Every row belongs to one group in each of 3 separate groupings. Each group adds its own fixed numbers to the row, and there is some noise. The rows also spread widely along 13 directions, which tell nothing about the answers.
In the rows, zero is written as 128.
Some rows, each with its group in each grouping after it:
[ 94  68 133 131 128 136 126 184 104 112 130 145 125 127 157 148 182  98
 115 126  87 141 125 171  87 104 131 106 124 118 154 157 136 134 107 138
 119 121  56 129  88]
K455 G S
[ 99  72  97 125 144 143 159 137 161 111 127 110 137 151 149  98 173 163
 189 121 129  65 171 140 107 160  90  89 129 169  94 162 127 158 109 147
 108 125  66 184 115]
K455 W L
[138 135 125 151 147 126 122 170 156 124 132 145 129 117 128 135 139 130
 131 120 130 102 125 128 110 124 121  87 135 134 137 144 138 118 115 134
 124 108  96 145 128]
K951 T L
[ 94  65 145 129 127 117 150 158 110 117 175 161  87 133 174 184 174 109
 142 168  64 150 116 159 131 155 203  83 171 115 133 104 115  92 129 162
 156  80  80 127 126]
K951 W C
[122 106 179 132 107 167  79 124 183 171  93 133  86 125 106 182 163 176
 114 135 122 173  70 116 101 108 108 100  79 106  95 134 136 118 131 155
 139 102 128  72  57]
K358 G S
[124 124 116 159 159 110 144 131 137 129 143 113 127 115 136 116 113 125
 140 135 132 111 154 114 125 147 140 104 137 128 107 114 122 126 109 148
 122 134 103 163 136]
K230 T C
[156 188 104 110 104  54  89  88 153  99  93 148 120  76 204 101 102 155
  93 100 150 122 184  82 113 176  93 134 201 158 150 104 143 186 106 209
 110 116  95  97 117]
K358 T S
[163 189 147 133 139 115  77 118 154 136  97 130 128 149  99 125 145 124
  89 138 150 142 128 154 111 114  90 159 127 147 118 121 150 164 147  97
 111 147 148 104 112]
K489 G S
[128  61 124 138 116 116 131 192 126 119 147 160 146 147 117 185 189  79
  98 148  90  98 115 202  74  99 143 115 139 117 140 155 137 129 110 106
 130  99  72 143 129]
K489 T L
[115 106  92 162 135 143 147 173 101  95 142 144 136 108 131 120 128 103
 132  71 112 114 145 125 126 118 151 112 130 131 181 157 122  99 104 110
 105 129 130 145 160]
K230 T S
[123  86 124 110 102 122 132 149 128 126 107 131 111 155 141 143 162 140
 130 131  86 165 105 151 117 132 129 156 117 107 108 163 118 119 141 138
 134 107 103 102 105]
K455 T L
[113  78 110 149 143 153 157 172 111 122 161 131 171 107 114 120 122 105
 149  99 137  74 147 121 122 112 104  80 110 121 153 167 130 114  84 110
 116 140 102 192 149]
K489 G L
[117 115 139 150 154  82 125 166 142 142 160 135 135 176 116 167 160 131
 146 172 112 112 118 137  92 137 144  63 157 124  84 161 120 119 155 151
 171 113  61 141 127]
K230 T L
[138 128 123 118 135 131 152 154 153 108 154 157 136 153 112 114 140 123
 145 130 110 119 100 143 142 124 137 152 110 121 146 140 126 100 100 124
 128 119 146 130 140]
K358 W S
[136 112  90 126 121 129 105 121 164  86 102 164 117  95 151 140 162 139
 106 104 112 110 143 143 112 156 121 131 147 172 150  93 155 143 115 107
  91 112 145 122 115]
K489 G S
[128 182 151 143 178 103  43 160 155 105 105 168 112  88 181 139 160 125
  98 138 111 142 119 138  82 131 104  68 157 166 169 106 163 146 140 143
 131 135  67 109  77]
K951 G S
[126  99 136 126 178 120 168 188 151 102 164 163 140 154 111 110 166 125
 152 167  67 122  96 175 123 126 145 144 101 114 132 108 139 108  72 127
 127 128  91 158  89]
K230 G S
[108  44 128 153  92 161 149 146 113 156 156 128 128 120  96 191 136 112
 121 112 123 119 118 120 123 116 154  83 111  86 110 152 120  92 123 121
 131  97 133 139 144]
K489 G L
[102 107 162 118 125 155 102 107 135 120 105 140  71  85 179 130 129 173
 146 103 102 158 146 106 153 160 121  94 146 147 130  92 132 134 115 158
 127 125 125 104  96]
K951 T S
[102  96 129  88 134 178 169 109 147 108 165 147 120 178 118  92 171 158
 215 126 132  85 137 154 183 147 135 108 152 182 130 135 100 124 122  98
 127 130 168 163 170]
K358 W C
[138 104 110 143 117 127 111 106 163 125 111 110 132 100 132 134 119 117
 104 113 156 100 141 123  96 132 104 139 115 133 106 116 132 141 105 122
 104 130 136 147 138]
K358 T C
[127 156  86 147 219 165 155 167 212  78 127 165 125 118 130  63 168 172
 188 124  86  90 126 155 149 168 116 107  91 200 160  97 154 106  83 107
  93 134 127 166  94]
K489 W S
[110 101 161 113 137  98 100  73 123 123 154 105 133 150 147 142 137  98
 124 184 140  99 161 154 112 152 113 122 171 151  61  87 125 170 153 116
 143 163 118 163 150]
K358 G C
[138 122 113 152 145  81 129 160 160 105 162 172 132 111 153 164 179  81
  76 175 116  75 142 182  79 124 163  93 185 136 154  78 153 156  87 160
 103  85  56 152 113]
K358 G C
[134 131 132 123 132 151 105 147 112 115  96 126 115 179 120 121 187 115
 115 121 107 169  98 193 107  97 128 189 113 133 148 155 120 137 158  67
 109 133 129 114 109]
K230 G C
[148 196 124 130 145 102  97 144 117 112  95 140 119 173 154 105 181 133
 112 142 114 159 142 170 115 133 110 154 168 154 150 154 134 165 176 123
 116 117  76 100  99]
K489 G L
[139 177 129 125 139 119 127 107 152 130  99 109  95 161 166  84 152 167
 143 147 125 161 139 135 136 157 116 168 137 141 117 128 118 151 139 177
 116 107  92 109  89]
K358 W C
[113 108 108 165 150 117 135 148 117 108 160 117 156  83 158 118  87  87
 124 108 126  99 149  97 107 135 124  98 110 113 144 140 131 103  91 152
 126 150  99 164 151]
K358 W S
[152 150 113 145 158 133 124 160 209 139 120 127 140 180  84 131 151 166
 158 151 118 141  44 119 109 133 111 133  51 113  86 181 125  65 156 118
 152 111 138 121 107]
K358 W L

New rows, each followed by its group in each grouping:
[132 200 129  89 206 106 118 183 161  91 133 188 151 132 159  52 165 159
 189 147 113 126 111 149 153 133  99  81 157 191 204 146 135 134 105 136
 134 155  79 147  98]
K455 G C
[146 149  88 119 107 129 137 144 114 100 101 152 119 136 148 103 140 140
 134  82 110 155 135 132 155 141 130 166 150 142 175 165 117 117 141 112
 108 109 143 103 143]
K489 T L
[149 140 132 148 112 109 164 108 134 136 148 126  73 129 131 147 111 129
 106 156 108 168 134 124 174 166 194 167 151  93  92  65 119  99 130 153
 120  85 160 109 143]
K951 T C
[121 112 190  97 117 124 143 102  94 139 167 132 107 168 123 135 129 124
 139 168 111 145 141 149 177 141 147 144 168 101  90  93 113 144 139 126
 147 130 137 132 143]
K951 G L
[144 161 125 135 147  89  99 124 128 127 112 120 150  83 161 104  91 110
 112 119 150 125 162 111 112 137  90 113 145 141 144 131 132 146 114 143
 128 158 102 146 134]
K489 T C
[144 138 150  73 108 116 113 113 101 111 116 132 148 141 148  78 115 109
 127 119 134 143 130 157 139 109  87 202 138 126 156 146 113 158 103 111
 126 163 135 131 142]
K358 T C
[122  57 138  81  83 132 123 133 113 132 171 150 182 114 111 145 113  81
 136  97 165  68 123 133 114  84 103 102 136 115 165 174 114 128  74 106
 140 147 144 171 190]
K358 W C
[104  94 129  93 103 123 133 117  91 101 136 151 117 140 153 130 138 139
 150 101  97 153 133 121 154 150 149 139 164 128 146 135 111 123 134 127
 139 132 149 113 143]
K230 G S
[130 148 123  96 144  92 104 117 156 105 119 155 146 118 154 106 132 161
 155 131 130 122 138 104 129 166  87 104 155 172 129 134 137 141 130 141
 146 150 121 133 121]
K489 G S
[123 126 122 107 149  86 106 109 130 113 127 121 152 143 154 119 138 125
 146 160 129 127 139 131 114 166  98 123 151 160  98 137 124 136 164 113
 157 158 118 154 144]
K489 G C
[147 104 124 139 118 136 131 142 168 143 126 145 127 135  91 164 156 134
 103 139 121 115 107 150 112 122 128 129 111 108 110 117 144 126 113 117
 110  99 128 127 105]
K489 G L
[109  98 183  85 114 128  42 143 128 138  94 156 123 130 165 169 186 127
 112 143 110 170  72 162  73  88  90 100 134 130 153 168 125 146 147 135
 162 132  72  87  72]
K358 G C
[116 145 124 154 171 157 140 120 158 110 136 134 101 116 142  97 127 154
 154 124 107 115 147 122 165 157 138 104 128 152 128  88 130 119 118 132
 105 129 131 140 121]
K358 T L
[ 98 111 165 108 146 135 177 145  56 105 168 151 118 122 169  83 121 107
 150 140  70 159 170 158 192 136 150 146 159 112 177  93 122 138  73 153
 121 150  93 140 116]
K489 G S
[129 119 140  98 115 120 126 149 127 113 139 157 145 136 127 116 118 130
 149 115 116 144  98 118 142 121 114 138 119 119 148 170 114  95 117 128
 155 144 150 114 150]
K358 T S
[169 192 137 120 121  90  78 127 124 135 100 141 128 126 130 130 115 103
  82 128 138 172 119 146 125 111 118 163 153 129 156 136 127 139 149 110
 129 140 147  93 136]
K489 T C
[140 138 130 119 137 103 105 116 151 133 126 137 127 124 135 130 107 143
 125 125 110 134 117 114 123 149 127 132 127 106 117 114 129 129 118 145
 135 132 122 122 111]
K230 W L
[ 97  98 159 144 121 167 141 133  89 150 109  80 119 156 135  85 154 152
 152  99 158 120 187 129 110 106  78 120 127 126 119 180 116 191  99 166
 100 139  49 153  89]
K230 G S
[140 134 156 153 134 145 109 148 130 163 114 110 114 141  96 141 137 121
 100 133 129 168  95 145 105  90 128 147  85  86 121 140 127 120 126 118
 119 128 114 116  91]
K230 G C
[116 135 113 204 173 179 172 139 109 120 175  93 133 148  93  95 125  89
 135 124 146  79 172 143 151 118 145 113 110 127 118 121 127 120 127  87
  83 141 135 186 169]
K358 G L
[103  92 135 214 116 120 126 135  81 136 159  96 112 107 144 184 141  43
  49 137 149  88 202 152  69 102 159  87 168 102 116 105 141 171 119 160
  89 106  55 149 141]
K358 G S
[121 103 113 135  97 135 135 125 123 137 124 129 103 107 152 144 130 127
 111  98 122 127 160 126 131 132 143 110 144 110 141 129 129 144 104 165
  95  98  99 117 115]
K455 W L
[127 134 118 153 137 153 178 131 130 121 135 105 117 128 138  75 106 135
 145 112 120 137 148 113 157 143 129 173  88 102 129 124 119 113  81 165
  96 122 117 140 116]
K358 W S
[134 147 102 140 154 146 139 164 159 126 129 146 144 124 123 104 128 158
 168  97 121 125 111 106 143 137 110  93 104 135 162 176 129  90 114 137
 127 120 116 138 120]
K489 W L
[153 173 133 144 151 122 145 139 172 116 124 138 100 182 107 107 162 144
 130 166 103 151 109 165 146 138 147 182 116 134 101 107 130 120 138 129
 117 108 138 103 110]
K358 T S
[106 145 171 135 156 165  92 155 113 147 119 108 129 164 133 103 164 119
 157 130 144 140 119 156 108  84  91  98 112 143 151 197 109 138 146 121
 140 154  74 134 111]
K358 W C
[158 159 124  99 114 111 135 135 149 122 140 158 162 140 117  93 126 145
 138 113 159  95 126 118 138 117  92 129 150 126 158 156 130 147  92 147
 121 121 121 139 136]
K358 G L
[122 133 104 192 199  92 124 170 197 121 135 126 115 155 132 167 188 132
 131 196  87 117 118 152  69 174 145  80 111 156  68 117 150 100 163 151
 146 102  62 139  92]
K489 W S
[150 169 128 165 143  88 117 143 139 118 160 157 118  81 143 151  96  87
  81 129 128 114 150 113 124 139 164  95 162 113 155  80 152 121  99 157
 115 112 120 126 148]
K951 W S
[144 108 132 117 129 117 151 113 147 125 143 118 138 131 123 108 114 130
 140 147 146 110 137 122 138 151 110 157 120 117  89 108 127 129 101 126
 121 131 139 172 142]
K951 G C
[128 110 133 131 121  95 134 133 135 118 155 144 128 125 133 160 117 114
 108 153 102 152 102 110 128 144 153 138 123  89 108 117 127  92 126 152
 149 117 135 112 129]
K358 G S
[121  96 137 120 143 138 121 136 150 127 135 122 155 123 130 114 134 131
 150 135 144 102 113 125 105 119  88 107 104 132 120 147 126 127 101 126
 133 147 104 167 120]
K358 G C
[137 118 143 144 113 107 165 122 107 134 133 114 101 127 140 122 118 111
  99 149 100 155 172 152 147 144 149 185 138  95 105  86 128 149  91 167
 107 113 106 118 113]
K489 T S
[115 140 113  80 138  99 112 113 119  80 122 166 119  96 203  92 140 136
 152 112 107 123 172 138 155 163 125 103 207 190 179 108 123 160 120 136
 121 146 117 133 141]
K455 T C
[125 174 124 148 191 167 103 138 153 128 112 118 141 122 125  75 111 157
 176 101 133 131 123 106 147 135  79  96  84 159 147 159 130 108 140  96
 126 173 137 144 120]
K489 W L
[123 154 141  94 155 134 108 130 124  99 135 159 138 173 114 108 151 141
 172 133 108 156 103 143 172 143 117 133 135 173 140 149 120 100 179  62
 160 168 191 118 159]
K489 G S
[142 150 120 148 114 125 122 145 137 132 125 118 123 161 113 133 142 130
 133 109 157 129 127 114 114 126 119 124 127 130 118 183 124 110 160 126
 133 108 131 123 154]
K951 W S
[159 166 106 135 137  56 148 141 119 113 138 113 144 135 166  99 101 120
 124 156 127 160 127  96 125 169 127 172 137  99 109 145 119 103 140 171
 147 117  90 145 136]
K951 G C
